The first 5 rows are patterns. Each new row is the sum of 2 different patterns, raised or lowered, with some noise. Before adding, each is slid sideways (what falls off one end comes back at the other) and multiplied by a number that may be negative. Names go in the order of the patterns.
Known rows, each followed by the names of its patterns:
[  5  36  -2   2 -13   1  14   5  -5   5  11   2  30  -4   3  -6 -10  -3
  -4  -5   2   3   2 -26   4   0  -3  -3  -6  -8  26   3  -8 -19   2 -18
   9   3  14  -1   6   1 -14 -33] => S
[  6 -11  -8  -2 -15   6   2  -3   4 -10  33  10 -20   3  -8  12  18 -24
  -2 -10 -27 -38  -9   3  12   5 -27   9 -14   1   4  -3  -8  -5  29  -7
  -2  13  -3  15  -3   6   9  38] => H
[  1  21  -3   5  12   7  29   2 -24   0   3  -2   6 -10 -13  -5 -12  -1
 -38  16  13   4 -18 -17 -16  -1   1  -7 -20   3   9 -12   4 -26   3   1
 -10 -11   3 -13   2   6  21  38] => L
[  0  15  -6   0   7 -17  -5 -38  -7  -9  -8  15   3  11 -38  28   2 -10
  -3 -21   8  14   0  -7  23 -13   1 -15  -7  -1  -6 -19  10  -2  15   0
  -3 -33  -8   9  10   1  10  10] => G
[ -6  33  -7  -6 -11   2  10  14  28  -5  15  27 -10   9   8 -34  12   5
  28  23   9 -16   7   1  38  -1   6  16  11  23  11   4  -4  -5  -8 -11
  -7   7  -1  -4 -24 -10   0  38] => V

New rows, each followed by the names of its patterns:
[-21   8   0   2 -39  12  16 -16  -8 -11  -1  16  -8  -6  18  14   2 -23
 -16  -7 -20 -13   5  -7   8 -11  17 -23 -25   4  -2   4  16 -15  -6  -1
 -29 -32  -5 -16   0 -28 -30  -7] => H G
[-29  14  11   7   9 -11  12 -14   9 -17   9   0   9  46   6  11  27   4
  20   4  40  14  44  18   1   7  15 -31  14  18  26  11  17  30  15 -22
  13  -4  19  39  20   3 -36 -15] => S H
[-50   9   7 -23  -8 -22 -23   4 -17 -31 -38 -48 -18 -16 -20 -22 -37 -36
 -53 -27  -2 -19 -23 -15 -47  -7  -7 -20 -10 -24   9 -15 -30 -30 -18  -2
 -20 -13 -19  -1  -3 -19 -29 -21] => S L
[ -7  -8  23  36 -12 -11 -17 -14  21 -12  15  -5 -34   0  -7 -17 -15 -33
 -36 -30 -34 -14 -57  -6 -25 -21 -36  -5 -38   5 -22 -29 -45 -14  -3 -19
   5 -46  -5   4 -34 -22  -8 -56] => L V
[ 19  15  29   7  26  30  17  48   0   0  37  35  26  15  21   2  32  39
  29  10  33  15  26 -13  21  58  26  18  18  18  26   5 -18  22  10  24
  41   6  16 -11   8  36  16  11] => S L
[ -9  24  35  -8  22   4 -34  16   3  38  -6   3   2   7   8  27 -15  28
  18  21  47  44  12  -4 -15 -10  14 -13  20  -2  -5 -20  -4   6  14   0
  34 -15  -1 -22   7   5   7  -4] => H V
[ 2 22 40 34 17 17 25 50 28 25 27 -1 28 47 20 37 24 14 67 25 38 46 52 31
 22 12 25 49 21 20 28 23 26 32 26 -4 51 32 11 16 15 16 29 21] => S H
[ 32   5  14  44   5  17  24 -28  52  25  21  37  14   8  35  -9  46   3
  -8  -6  14  36  33  20 -16  15  -7   3   9  16   5   4  16  -4  11  59
   5  58   2  12   9  48  27  16] => H V
[ 21  -3 -22 -17 -11  21  18   4  14  -1  10  44   5   9  19  -8  16 -11
   9  12   5  56   3  11 -25  50  26  17  11  -8  25  39  11  -1  41  -1
  34  -2   6  19  15  -7  30   8] => L G
[  0 -10  31 -23  20   3  -7  -2  14  -2 -23  14  20  21   8   6   5   2
   4 -27  20  16  -5   5  19  -3   6  -1  -9  10 -36  -5  -7  13  20  -3
 -25  13  -7  13  30  35  -2   2] => H L
[ 20  37   6  27  -4  15  43  26  23   1  23  32  22  28  21  24  48   2
 -17  14  45  42  35  34  15  26  39  17  22   7  10  56  17  25  21  18
  35  33  27  36  33  -3  18  -5] => H L
[-35 -20  -8 -24 -24 -35 -47 -27 -29 -27 -47   5 -33 -76 -26 -48 -17 -38
 -53 -73 -32 -24 -33 -31 -44 -35 -35 -23 -25 -18 -61 -36 -13 -37 -26 -20
 -53  -7 -28 -20   0  14 -46 -35] => S H
[-25  -7  15  18   7   8  14   8  28   7  18 -51  -5  40  18  20  10   3
  34  28  15  37  56   4   4 -37  -1  27  -5  39  13  18 -22  45  18 -25
  16  -7   5  28  -3   8  28  -9] => H G
[ 11 -11  -1  27  29   1 -24 -23  -8  49 -16  33 -11 -13 -10   4  10 -19
  22  -5  -4  20 -24   6  -3 -38 -29  -6  27  20   5  -3  -5  -4  27  -8
  10 -22  -3  32   2   5 -19 -24] => H V
[ 28  -9   4  29  32   6  -4  15  16  22  -1  18  -1  14  -1  -7 -33   5
  13  13 -17   5  17  44  14  33  -1   6 -22   4 -22  12  25  -7  36  36
   7 -25  41 -26   7   9  14  37] => G V
[  2   8  25  10  11  -7  -7  -5 -10 -20   3   4  10  -3 -20 -30  -5  36
   2  26   1   2  -9  14   4  11  27 -15   9  -6 -12   1   0 -14  13  12
  -6  37  10 -19   4 -12  34  11] => G V
[ -8  13  -7  -2  42 -19  -3 -38 -19  -5  43   2 -11 -39  -2 -16 -23  -9
 -33  -4  -3  -5  20  10  45  10   3   7 -13  13  -4  36 -57   1 -16   6
  24  -1 -18 -10  -4 -44  15 -14] => G V
[-23  -2 -17 -20 -26 -13   2 -47 -16 -17 -12  -7 -29 -36   9 -21  -4  14
  32  22 -15  -7 -20  11 -13   2   9 -16 -28  -8  -7 -39  -2 -18 -32 -14
 -33 -11 -47  -8 -34 -15 -15 -19] => H L
[ 28  43  34  26  10  18  25  23  43  -6  -9  20  31   8  32  -2  -1  -3
   4   7 -19  38  51  13 -31   0  -3  23  13  -5  -7  18  18  -7  13 -32
  18  10   8  12  17   4  19  15] => S L
[ 25 -27   3 -20  -9   6  16   2   6 -24   2  -3  10  -7 -13  -2   3   9
  12 -10   7  13  13   1  19  13   8  -6 -22   2 -19  18  31   8 -25  -2
  -9  -8   7 -18 -19  12  -6 -10] => S V
[  6  -4  17   7  11   1   7  54  13  23   8 -13  24   3  48   7  36  23
  11  18   1  18   6  26  -9  17  12  26  20 -10  19  26  -5  14 -11  12
  10  29 -10   0  10  15   4  13] => H G
[42 26 23  0 20 24 -3 17  6 -8 19 10 43 32 45  5 23 18 27  8  8 52 -1 26
 26 16 24  1 -5  4 11 -3 19  6  7 10 12 43 20 25  8 -4  5 15] => G V
[ 22  16   2 -17  19   8  -9  11 -25  16   3   6 -14   6  20  21  10  20
   5  28  10   6  21 -15   6  32 -12  15   5   9  27  25  11  30  32  17
   2   0  17  56  -2  -6  10   5] => S H
[-10  11  17  -4  23 -15  -6 -11  -4   1 -29  -1  37  -9 -23 -11 -18  25
  -2  -7  16  30   0 -13 -16 -29  21 -13  13   4  -4   3   7  -1 -28   1
  18 -16  -2 -13   2  -3  -4 -52] => S H
[  9 -11   3   6  13  -2   3 -37 -29  23 -11 -12   0 -20  15  30   0  21
  12  -9  -7   4  -7  24 -35  14  -3 -14  -4  -9  -3 -25   9   8  -2  13
  -5  -1  -2  -2 -13   6  12 -22] => H V
[  3  20 -11  15  41  18   5  32  18  44  32  23   4  18  59  21  15  29
  45  36  49  18  22  36  23  17 -18  25  13  35  36  26  41  -3  45  35
  15  15 -11   1  35   9  19  41] => L G
[ -1  -5  15  -2  16  13  33   7   6  11  -4   9   3 -16   7  10   0   1
  -3   7  15 -11  13   8  15  20  -7   2  -4 -15  -3  -3   8  16  10 -10
  19 -24   5  15  16  -1  15  20] => S H
[ 14   0 -28   6  -5 -17   5 -23  10  -2 -11  -9   3  43  15  12  19 -17
  -2  -6  33 -16 -22   4  18  18   0 -20  -9  24 -18  20  20  42  12   2
  -1  15  11  -2  -2   2   2  34] => H G
[ 32  25   9 -11  29  15  -2  20 -20  25  11  17  -6  16  33  29  18  28
  12  39  19  16  31  -8  15  44  -8  22  15  20  36  37  19  40  39  27
  11   7  26  72   6  -2  18  13] => S H
[-41  -6  14  40 -15  -8  -3  34  28   8  20  44  21 -18   4   0  46   4
  22  11  21  -1  16  -3 -22  16  40   1   1 -18   8  -9 -14 -32 -16  22
  14   0  38   3  42  17  11  24] => H G
[ -7   2  -2 -28 -15 -24 -10   6  -7 -21 -49  13 -46 -10   0  -8  -5 -24
 -21 -30  20 -21 -44 -13 -23 -31  19 -23 -21 -34 -40   3   6 -34 -13 -51
  -4  -5 -45 -24 -41 -44 -46 -16] => H V
[-10   5  14   3  29  26   8 -12  41   9   5  -2  -6 -10  16   5  -3   8
 -22  37  12  -8  16   2  18  26 -16   3  -3   2 -29  -1  12  20  15 -11
  -4  -9  13  21   2  12  -4  30] => S H
[  6  -1 -13  17  -8  -3 -16  -6  -5  43   6 -15 -22   0 -22  -3   0  -4
   1   3  -7   2 -22  32  30   3   6 -22  -5   0  31 -25   1  15   1  35
 -10  -9  -5  -4 -22   7  -6  11] => S G
[65 32 26 20 30 28 47 39 55 29 70 47 11 11 37 79 50 21 25 30 32 14 28 45
 58 44 45 42 31 32 32 33 29 30 62 34 41 25 39 51 32 42 40 62] => S H
[ 37 -17   8 -26  -7   4  26  18 -15 -36 -11 -16 -20  -5 -30 -13 -14 -25
   7 -34  38   7   2 -15 -36 -23 -21  27 -40 -25   3  -1   2 -14 -41  -7
  -1 -36  -5  -7  -7  -1  -4  10] => L G
[-15   8  16  22  -1   8 -15 -20  14 -28 -26 -28 -12 -15  22   8   1 -11
 -56  22  16 -14  -3 -52  11  13 -11 -13   6 -21   0 -10   0   7   3 -12
   5  -1  20  22   6 -30 -37  15] => G V
[ 46  27  27  -4  13  38  52  23  50  14  52  -8  11  11  35  49  67  17
 -15  29  37  31  12  17  12  47  15   8  27   0  21  29  24  23   5 -10
  25   1  21  15  34  10  -5  21] => S L
[ 35  19  17  34  21  30  17  22  46  35  15  -4  22 -16   8  -5  28   1
  11   2 -16  17 -17  -8  43  11   8  48   4  21   2   1  18  33  39   4
 -24  16  25  16  19  -1   8  19] => L V
[-31 -30 -79 -21 -50 -24 -30 -42 -37 -24 -28 -42 -55 -31 -38   3 -32 -43
 -43 -12 -44 -56 -44 -54 -43 -35 -44 -24 -31  -9  -9 -23 -45 -50 -47 -42
  11 -81 -41 -37 -53 -46 -51 -49] => H G
